There are 5 ways to turn a row about zero (a turn may also mirror it). The second row of each pair is the first, turned, with some noise. The first 45 pairs use one turn. New pairs use 2 turns, one after the other, and a turn may come again.
In the rows, zero is written as 128.
Some pairs, each with its turns in order after it:
[153 163 172 158 108 162 122 144]
[147 138 185 134 110 108 175 129]
U

[150 152  68 137 128 103 110 118]
[132 147 151 114 146 111 180 162]
M

[150 129 216  79 113 140 113 126]
[127  92  94 189 150  83  78 122]
L

[ 95 115 142  69  74 111 116 156]
[135  91 121 199 153 146 156 159]
L

[155 104 129 151 123 166 134 160]
[131 155 121 106 157 133  94 160]
L

[150 144 120 112 128 110 135 131]
[115 127 146 118 113 126 104 135]
H

[126 124 117 110 180  89 182 135]
[121 107 134  81 143 106  92 176]
P

[162 186 135 110  68 134 139 145]
[ 81  77 117 123  89 101  88 120]
H

[148 135 115 151 164 139 168 105]
[107 133 166 110 144 111 168 151]
H

[101 166 103 120  87 104 120 129]
[112 100 131 176  94 146 108 129]
H

[166 110 100 161 122  98 134 131]
[ 90 139 160 118 127 161 103 127]
P

[192 105 104  96 125 125 132 146]
[ 75 107 149  79 138 139 137 146]
M

[122  87 153 112 164 150  90  85]
[164  97 115 126 138 146  84  76]
L

[149 115  93 143 146 125 148 159]
[ 82 158 130 118 126 114 130 150]
M

[144 182 156 159 107  89  77 135]
[178 164 159 158  72 132 122 107]
U

[128 135 122 134  78 116 112 115]
[144 125 136 155  92 136 131 158]
L

[150  75 137 147  84 181 160 159]
[109 145 156 111 159 163 209 125]
P

[ 65 120 149 138 139 120 118 155]
[ 80 142 154 138 128 138 103  88]
U

[ 95 159 144 212 125 114 104  94]
[149 154 205 112 101 128  72 134]
U

[108 137 102 106 118 161 113 150]
[127 125  96 137 138 160 138 162]
M

[170 112 113 110 125 116 108 164]
[146 101 134 107 153 107 131 168]
L

[179 107 146  99 136  95 153 196]
[107 102 156 122 195  80 126 169]
L

[143  82  99 102 169 133 126 154]
[ 91 143 124  86  93 146 121 163]
M

[167 120 141 116 139 123 105 115]
[129 142 136 110 154 116  92 122]
H

[178 143 137 125 139 111 127 145]
[125 116 134 110 131  78 121 147]
L

[105  79 123 140 143  95  90 136]
[ 67 128  89 138 143 121 113 117]
P

[151 167 148  60  93 170 111  96]
[138  44 128 138 144 179 165 119]
M

[100  91 135 130 119 162 124 182]
[ 57 149 131 135 132 114 155 125]
U

[144 109 152 134 135 127  94 184]
[139 147  74  97 135 142 102 143]
H

[160  76 147 167 128  90 116 153]
[ 66 119 142 113 163 153 115  90]
P

[146 100 114 140 145 121 143 107]
[ 99 145 153 114 132 115 119 138]
P

[112 105 182 120 119 193 143  94]
[109  95 161  69 145  82 160 107]
U

[143 134  86 127 130 108 110 183]
[107 148 100  92 152 107 144 170]
M

[130  87 109 106 123 151 162 146]
[ 89 127 139 130 118 157  94 159]
M

[114 160 142 134 135 104 144 102]
[160 119 150 125 139 149 109 108]
U

[141 132 155 165 103 109 149 125]
[120 131 109 144 119  76 128 150]
H

[142 104  92 128 139 146  81 154]
[109 157 105 116 151 178 114 112]
H

[125 145 140 115 154 105 140 150]
[127 112 131 159 133 157 134 108]
U

[127 122 133 148 116 147 139 125]
[117 129 113 131 130 113 150 121]
H

[ 76 114  82 108 102 183 105 152]
[141 144  91 146 145 195 119 185]
M

[114 123 138 141 129  62 139 134]
[130 138 125 124 110 190 106 109]
U

[181 147 135 131 139  87  61 132]
[118 105 146 181 141 144  64  88]
P

[ 99 173 134 130 173 135  96 105]
[146 102 110 150  85  80 104 119]
P

[142 145 100  77 131 158 117 134]
[124  91  77 110 132 134 141 144]
L

[132 156 143 158 111  67 129 129]
[132 122 118  98 117 162  78  93]
P

New pairs. What belongs after each?
[148 123  80 116  90 110 147 165]
[136 137 127 128 189 116 166 103]
M L

[147 138 134 199 160 127 102 156]
[119 129 123 102 110 197 152 170]
H H

[109 143 139 112 122 116  96 128]
[154 130 156 129 137 124 148 113]
U M

[150 144 129 150 114 137 176 146]
[158 128 140 129 171 114 158 128]
P P

[110 136 117 153 107  65 140 111]
[155 146 109 193 113 130 133 138]
P P

[104 127 120 134 142 165 100 134]
[146 136 160 152 127 119 151 104]
U L

[150 130 142 101 132  94  93  96]
[ 95 165 135 118 164 141 117 102]
L P

[127  83 128 129 149 145 160 170]
[134 126  72 166  99 138 140 127]
M P

[126 168 154 109 133 131  96 145]
[ 93 120  94 131 100 102 125 144]
H U

[120 108 110  72 170 113  94 162]
[107 167  67 146 151 121 167 121]
M U

[ 79 155 154 136 124  99 145 108]
[110 142 135 111  89 163 154 162]
H U

[132 157 175 137 155 101  79 133]
[105 156  97  64 113 135 148 137]
H M

[147  83 184 192 180 144 111 121]
[144 125 139 218 171 160 102 155]
U L

[138 157 125 143 108 135 171 148]
[119 157 146 157 151 145 118 100]
L U

[125 100 109 139 132 137 131 106]
[146 115 111 151 133 104 124 136]
P M

[140 152 166 147  98 132 104 190]
[167 148 185  95 151 153 148 119]
U U

[151 102 114 172 136 100 110 144]
[128 125  88 135 181 146 121 137]
U M

[179  96 133 155 139 103 147 148]
[166  93  99 141 115 153  92 145]
H P

[ 73 121 116 118 141 142 127 112]
[132 104 148  97 137 128 156 162]
H U

[110 104 118 140  85  77 104 148]
[123 135 134 143 168  69  95 146]
P U

[ 94 120 128 135 129 145 131 169]
[112 108 146 106 144 140 152 155]
L H

[112 134 114  59 140 128 150  98]
[140  94 147  68 123 149 125  98]
U L

[139 124 132 121 194 115 131 121]
[152  80 144 135 163 115 134 132]
H P

[157  94 137 106 191 172 143 140]
[133  90 106 170 100 141 153  67]
M H

[118  94 114 158 133 145 149 119]
[148 125  97 149 146 130 149 101]
M M

[149 158 133 115 142 122 114 181]
[133 152 161 140  91 165 140 124]
M H

[122 200 132 105  92 147  88 137]
[ 93 128 159  55 150 152 109 127]
M L

[173 112 120 163 103 133 123 140]
[142  89 118 157 154 156 120 115]
L P

[118 165 147 155 136 129 146 167]
[ 86 159  97 139 140 148 145 139]
H U

[155 120 107 108 123 153  97 150]
[121 133  99 126 144 113 167 157]
P H

[164 133 119 134  63 118 141  96]
[154 127 126 205 130 121 118 146]
H H

[112 104 148 160 110 112 179 164]
[156  77 105 122 150 128 146 176]
L H

[108 183 128 116  59  93  88 137]
[ 76 159  91 136  77  85 147 164]
L H

[ 71  92 154 150 131  89 127 144]
[119 163  94 147 112 111 114 193]
P P

[134 162 149 140 125  86 118 114]
[134 137 127 157 107  86 110 144]
L H

[117 152 133 160 157 133 152 128]
[103 106 157 127 101 120 146 119]
U U

[101 151 137 109 189 139 172 138]
[104 105 106 116 138 147 199 118]
H U

[173 145  79 150 130 127 119  81]
[154  91 140  98 102  78 158 154]
M H

[101 128  76 119 122 160 128 133]
[141 154 131 108 105 103 176 131]
H P

[191 128 123 132 125 108  96 112]
[149 102 106 145 186 110 128 139]
P H

[150 133 151 159 168 136 175 133]
[121  81 139 173 160 127 111 115]
P L

[168  96  90 153 120 107 120 116]
[141 163  88 164 126 126 139  96]
P L

[133 141 151 152 170 140 111 152]
[111 131 114 101 134 138 150  85]
U P

[141 116 132 125 121 134 125 133]
[136 135 124 136 122 124 115 134]
H P

[ 69 124 134 129 157 153 134 130]
[180 142 116 122  87 129 112 110]
U M

[111 107 145  91  98 109 138  94]
[172 128 133  92  88 133 130 133]
H U

[137 156 107  90 155 162 104 170]
[118 182  80 115 128 110 152 152]
P H

[134  94 169 138 127  97 105 128]
[165 131 116 168 106 133 120 153]
H U

[136 139 149 122 139 116 135  91]
[130 152 134 110 143 115 112 100]
U H

[146 201 120  90  95 102 103 116]
[128 145 210 132 108 145  87 114]
U P

[129 163  77 143 109  91 166 189]
[ 94  96  83 173 116  79  87 145]
L M

[121 131 131 144 167 105  91 137]
[170 140  95 136 147 141 139 125]
M U

[124 147 168 114 175 153 128 118]
[117  84 133 108 175 115 105 118]
H L

[159 126 154 117 173 120 137 147]
[115  85 100  95 120 125 133 145]
H M

[139 145 127 128  92 121 116 139]
[160 133 136 132 114 153 140 133]
H L

[ 85 125  89 117 135  81 103 133]
[101 127 100 171  91 161 138 151]
P P

[153 111 121  94 150 123 132 131]
[102 131 114 131 158 103 127 141]
L P

[122 145 111 108 124 130 159 100]
[101 137 156 112 108 147 145 134]
M U

[ 39 106 122 107 136 169 111  98]
[115 152  85  75  85 173  81 123]
L L

[126 130 132 141 199 134 120 115]
[155 115 180 167 140 132 142 122]
P L

[135 185 145  99 131 142 125 157]
[119 114 113 108  90 131 157 174]
P U

[104 120  77 109 121 143 117  73]
[104 111 118 176 137 128  72 149]
U P

[134 143 137 127 186 174 165 150]
[ 61 100 155 109 115 163 126 134]
U U

[151 145  92  97 104 128 103 146]
[145 141 134  80 103 153 153 133]
M H

[146 147  77  98 185 140 161 126]
[156 144 146 160 190  90 137 157]
P L

[124 120 102  83 115 146 152 130]
[124 141 168 121 128 160 149 149]
U H

[156 160 123 133 128 148 123 162]
[127 146 135 157 101 118 120 163]
M M

